There are 4 ways to turn a row about zero (a turn may also mirror it). The second row of each pair is the first, turned, with some noise. The first 36 pairs use one turn. New pairs use 3 turns, one after the other, and a turn may come again.
Known pairs, each followed by its turns in order:
[  2.0  -9.2 -21.1   3.2 -16.0 -15.2  14.1 -19.2]
[ -1.1  -5.7 -17.0 -26.0   7.7   6.4 -22.3   1.2] : M

[ 24.0 -20.0  -7.1 -13.1 -19.5  16.2  15.6 -16.3]
[ 29.7   3.8 -14.8  23.6  20.5   0.4   6.5 -11.9] : T

[ -1.2   1.4 -21.2  -0.2  14.5 -21.6  -9.6 -15.2]
[ 11.9  -2.7 -19.6  10.3 -11.3  19.7 -12.5   5.6] : C

[-16.1 -25.8  -2.3  26.0   3.8   6.1 -21.5 -21.9]
[-10.1  -1.1   5.1  15.8   3.7 -11.1 -40.3  19.9] : M

[ -8.6 -15.5   5.6  -1.7   9.9 -12.6   8.1 -25.3]
[-14.4  -2.9 -30.1  10.8  -2.1   6.1   6.2  -1.6] : C

[ 19.3   5.0 -16.5   0.8   7.5  -4.7  11.6  16.1]
[  4.6 -13.6 -20.1  -6.7  -2.0  -6.9 -16.4 -14.8] : T

[ -1.2 -22.3 -11.3  12.2  24.9  -4.9 -15.6  -8.8]
[-25.0   5.9  -5.5   9.4  10.1  -9.2 -13.1  24.9] : M

[-18.2 -19.5  -3.1  -7.0  17.0  19.2   1.6 -18.0]
[ -8.2 -19.4 -12.8  14.1  -1.2  -4.2  23.4  20.3] : C

[ -2.6 -25.1 -16.8 -11.2   1.0  20.3   7.2 -18.9]
[ 21.8 -12.9   6.5  29.7   8.5  15.9  -1.9   2.7] : T

[ -0.4 -26.2  20.8 -25.5   4.3  -4.9   7.5  -0.4]
[28.7 -0.3 21.9 14.1 -3.0 16.4 -3.8 12.1] : Y

[-0.2 12.6  1.3 25.5  5.5 -1.5 -4.3 14.5]
[-19.5  -6.6  -8.1  -6.5 -13.8 -17.8  -3.5   6.9] : T

[ 24.2  10.0 -17.2   2.2  11.6 -20.6  -3.3  10.4]
[  6.7  11.6  10.4   3.4 -17.4  20.8 -26.5  -1.0] : C

[-12.2 -21.7 -21.6  -9.0  -7.6 -21.8  21.9 -11.6]
[-16.3   0.8 -32.2 -21.1  -5.0  16.6  -2.3  16.6] : C

[  3.4 -24.6  21.8 -15.0  -1.2  26.0  24.1   3.4]
[-39.8  -6.4   8.0   1.2   2.8 -21.0  17.1   9.3] : C

[ 22.9  21.7   9.0 -16.5   6.1  17.5 -20.9  10.0]
[13.5 16.1 -7.3 30.3 -6.7 13.7 24.7 -5.4] : M

[ 16.2  -2.9  15.7 -10.6 -24.6  10.3  -7.4  -0.3]
[20.7 20.4 -6.9 -0.4  4.1 -8.5 22.0 -1.2] : T

[  3.1  24.8  10.4 -15.5  -9.0 -23.6 -16.0 -10.7]
[ -9.1   4.3  13.6   0.4  12.4  14.7  34.4 -12.8] : Y

[ 11.0  -3.2 -23.5   4.2  19.6  -0.4  -5.9  -0.9]
[  2.0 -21.9 -16.3  -1.5   0.1   9.4 -13.9   7.5] : T

[-13.9  13.3  -2.9   6.6  -7.5  -3.5   9.3  -7.3]
[  7.0 -13.2  -9.1 -12.8   5.8   2.3  -0.9 -12.1] : C

[ 13.8  -5.9 -26.0   2.2   0.7   2.9 -21.5 -20.4]
[-16.1  -8.9 -21.7  12.1  23.0  13.5  -7.8  -5.1] : Y

[-21.8  17.8   9.3  19.5  16.3  18.6 -22.2  16.1]
[-10.3  25.3   7.4   1.5   6.3 -36.6  -7.1 -20.9] : Y

[ -3.8   5.8  13.4   1.1  -8.0  18.3  -1.3 -20.9]
[ 0.5 -0.2 10.5  8.0 11.1 -4.2 25.7  6.3] : T

[  9.3  -6.4 -15.3   0.4 -23.0  26.2  10.7  -1.0]
[ 27.5  -6.6  -2.0  19.6   9.1 -20.1   1.9  -1.1] : T

[-17.9  16.6  -9.1   1.8 -21.3  -8.1  21.4  -7.6]
[ 19.1 -21.0  -6.0 -23.7  -4.1  -6.7  -6.9 -11.8] : M

[ -9.3  -2.3  16.7 -17.4 -18.1 -21.8 -20.5  -1.9]
[-14.7 -12.4  -5.7  14.4  -3.8   5.5  -8.2 -33.8] : M

[ 21.7  20.8 -22.0  11.2  -0.4 -23.5  21.3 -15.4]
[ -1.2  -5.2  -9.9 -14.4 -27.8  21.4 -28.3 -21.4] : C

[  7.4  13.8  12.5   1.0  17.6  -6.2 -13.4  -8.9]
[ -8.7  -5.1  16.2   6.8  18.0 -10.8  12.0  -5.6] : Y

[  2.5 -11.6 -20.8   6.1  12.8 -16.0  -4.5 -24.8]
[-16.8  -0.1 -25.8  -6.5   3.2  -5.7 -17.4  19.6] : M

[-21.8  22.9  -9.7 -24.4  -0.4  16.7  -0.5  20.3]
[  5.4  11.0  -1.6   4.7 -23.5  -2.2   0.0 -38.3] : Y

[ -2.0  -6.4  16.4 -26.2  14.3  21.2 -21.4 -22.8]
[14.7 -5.7 10.1 -3.3  1.3 32.1 32.7 12.9] : T

[ 21.6   0.5  10.5 -18.6   7.5 -18.6  18.9  22.9]
[-19.1  13.8   0.1 -16.9  -2.0   8.2  32.6 -19.0] : M

[ -3.8  15.4  -8.2 -12.7  10.1  25.9 -19.5   8.3]
[ 21.4 -18.9  19.2   7.8  -0.7 -13.4  -0.1  15.3] : C

[-19.0 -25.7   6.5   5.9   6.1  16.3   1.8   8.1]
[ 15.5  16.8  -0.1  11.4  -7.0  -9.4 -25.5  12.1] : Y

[  6.7  10.8  -5.0  -9.8  15.6 -23.3 -10.8 -12.7]
[ -0.8 -13.7   0.9  13.5  16.5   1.1  24.3  -7.1] : Y

[ -0.7 -12.6  -7.0   1.3   9.0  23.1  15.4  -9.4]
[ 2.8 -0.8 11.1 -9.1 -3.9 10.3 -1.8 27.3] : M

[ 25.8  -6.2 -12.0  10.5 -10.2  -5.5   3.4   4.7]
[  0.0 -17.0 -12.4 -19.7   8.3   9.2  -6.6   7.4] : Y

New pairs. What belongs after each?
[  8.5   4.6   8.5  -5.4  -1.9   1.6   8.2 -17.7]
[  9.4  -0.6 -11.8  -5.9   9.7   8.0   9.4   7.6] : C C M

[-22.0   6.6  22.0 -10.4 -24.1   1.5 -25.5  22.1]
[ -2.0   2.2 -25.4  -9.7 -36.9  -1.1  28.6   0.6] : C M Y

[-25.0 -26.1   1.4  17.3   5.2  -6.5  -7.5 -25.3]
[38.9 18.3 18.2 13.2 -3.6  3.3  6.1 -5.6] : C C T

[ -8.4 -21.4 -24.0  21.2   8.1  16.2  17.3   6.3]
[-19.7  15.0 -21.1   8.9  26.2  -5.0  16.3  -2.1] : C T T

[-2.9 -1.2 12.3 12.9  4.1  6.4  2.6 12.1]
[ -1.2 -14.3  12.3   2.3  -9.1  -3.4  -4.3   8.7] : Y Y Y

[ 18.1 -10.8  17.2 -13.2 -16.0  -9.0  12.5 -16.8]
[-12.5  24.0  10.2 -13.1 -13.4   2.4  18.7  -4.9] : M T M

[ 14.6  10.2  -2.7  -8.3   1.2  26.0 -22.1 -19.5]
[  1.3  -5.7   5.1  -7.3  37.1 -13.0  17.6   6.0] : T C C

[-10.1  10.4 -12.0   8.9 -23.1 -23.7 -21.4   2.2]
[  8.8  -8.3 -22.2   7.5   3.2 -32.5  -9.2   9.2] : M Y Y

[-16.3 -18.7   9.4   1.7   5.1 -14.0  17.6 -20.7]
[-10.6  -7.8 -21.1  -0.4   3.4  23.5  16.8 -14.2] : Y Y M

[ 10.4  18.1  13.3   3.8 -18.6  22.9  23.1  -2.5]
[ 19.4 -25.1  -3.8   9.4  10.3   4.0 -18.4  21.5] : T C M

[-15.9  -6.4  -8.7 -25.3  -4.8  10.8  -7.7 -23.1]
[-10.4   6.5  11.3  -8.7  -0.9 -28.9  16.3 -16.4] : T M T

[  3.8 -17.4  -1.0 -22.1 -10.5  -9.1  12.5  22.1]
[-9.5 -8.0 13.1 28.4 -1.8 19.1 -6.4 13.9] : Y Y M

[ 25.8   1.0  16.3  11.3  22.3 -17.2  24.5   6.5]
[  7.6 -38.1  14.2   5.5 -26.7  -6.4  -0.9   6.6] : Y M M

[  5.5   6.2  18.1 -11.7 -14.4 -17.1  16.9 -17.8]
[-13.6   5.6   6.6   0.8  14.4   6.5 -29.6  15.7] : T C M

[ 21.0  10.1   9.4   2.1  17.1  18.5 -12.9 -23.4]
[ -4.6  27.1 -25.4   0.7 -18.8   3.9  13.0   8.2] : M M M

[ 18.0  24.1  24.9  -1.0 -11.2 -24.5 -20.7  -4.1]
[  6.9   0.8 -28.6  -9.6  13.9  35.8 -15.6  -0.7] : M C M

[ 13.3 -11.5  -9.4  23.5  -1.6  16.7   9.7 -15.6]
[  6.1  11.3   0.4  -3.8  -4.0  24.0 -17.6  20.2] : T Y C

[  1.8  15.6  13.3   2.2 -13.0  -7.6  22.0   2.6]
[ -1.9  10.3  -7.3  -9.7  26.1 -11.4  -3.7  10.2] : C C M

[-10.9 -18.2 -25.0 -23.3 -20.6  -7.1  23.3  -3.6]
[19.1 32.8 19.4 -1.8  0.5 26.1 -8.7  9.4] : M T M

[-17.8  13.9  17.8  21.7 -21.9 -19.7 -22.9 -13.8]
[ 0.1 23.8 26.2 16.6 -9.4 30.4 14.5  3.2] : T T Y

[ 15.8  -9.0  11.8  -7.6  15.1 -13.4  25.5 -20.5]
[-18.3  10.3  29.9  -7.9   3.8 -14.3  -9.3  12.0] : T T M

[-15.5 -11.6 -11.4 -24.0 -17.5  18.3  23.2  17.9]
[-12.8   4.0  25.3  35.1  -4.0  16.6  -0.1 -15.7] : C M T

[-22.6   3.2  20.8   2.6 -11.8 -24.1  16.8  19.7]
[ -0.4  -0.1  26.3 -24.4  28.0  -9.3  -1.8 -13.0] : C M M

[ -9.7   5.6 -11.4 -20.9 -19.1   9.7 -22.7  15.0]
[  5.0  -4.8 -15.0  -7.8  13.5  26.1   2.5  24.2] : Y C Y

[-12.2 -13.8   7.1  -5.6  23.5 -16.5   3.1  18.4]
[-17.9  -5.5  -3.4   5.4 -16.9   4.1  18.5 -24.0] : Y M Y

[ 10.1 -15.3 -25.7 -14.1   0.3 -24.6  -8.4   9.5]
[ 16.0  27.9  11.1   8.2  -4.3 -25.6   0.2  -1.9] : Y C T

[ 24.4 -22.2  22.1  15.4   9.0  25.6   8.9  -5.0]
[  5.0  -7.2  28.0  15.6   3.8  24.2  -6.4 -31.6] : Y C C

[ 17.1 -14.8  -4.5   6.4  18.4  21.4   0.5  11.7]
[ 22.8 -18.5   2.7 -10.1 -12.9 -16.1  -4.6  -2.2] : Y T T

[-12.2   6.3   8.9 -12.7  -4.7  22.7 -18.5  20.5]
[-26.6  22.0   2.8 -10.0  -8.8   9.1  13.7  -6.9] : C Y M

[ -8.3  -5.6   8.0 -20.1   4.1 -25.5 -22.1 -12.5]
[-24.1 -12.3  -0.8   9.9  32.6   4.6   0.0  -4.9] : C T M

[-15.2 -11.4 -12.6 -21.2  20.0  17.6  -8.0   9.0]
[ 36.8   5.6   8.5   0.9  -9.4   6.1 -15.2  -3.1] : Y M C

[ -7.0   4.1 -21.3  15.5  20.5 -22.7 -18.8 -16.1]
[ 20.2 -13.5 -36.5 -10.5   3.5   5.5   9.8  11.4] : Y Y Y

[ -6.1   7.7 -14.7  14.6  -2.8 -13.2  23.7  23.1]
[ 13.6   1.4   3.6 -10.2  -6.9 -23.1  20.1  22.7] : T Y M

[-25.9  10.7 -18.9  14.1 -11.1  18.4  15.1  -0.7]
[-20.2  19.3 -10.4  -4.5 -23.9  -6.6   8.8 -22.4] : T T Y

[ 14.5  -6.5  10.2   0.0   2.2 -26.1 -13.0  -0.4]
[ 16.1  -4.6 -19.1  -3.4  20.6  10.5  -4.7   5.4] : M M Y

[ 10.6  -8.3  -5.4  12.4 -24.1 -14.7  -6.4  10.6]
[-10.2 -17.9  -8.6   3.2  15.6   5.3 -23.2  -3.1] : T M T

[  1.3 -19.5  18.1 -15.9  -5.5  21.8   8.5  13.4]
[ -1.6  -8.4 -13.5   4.2  -9.5  34.5  -8.8  -4.8] : T T C

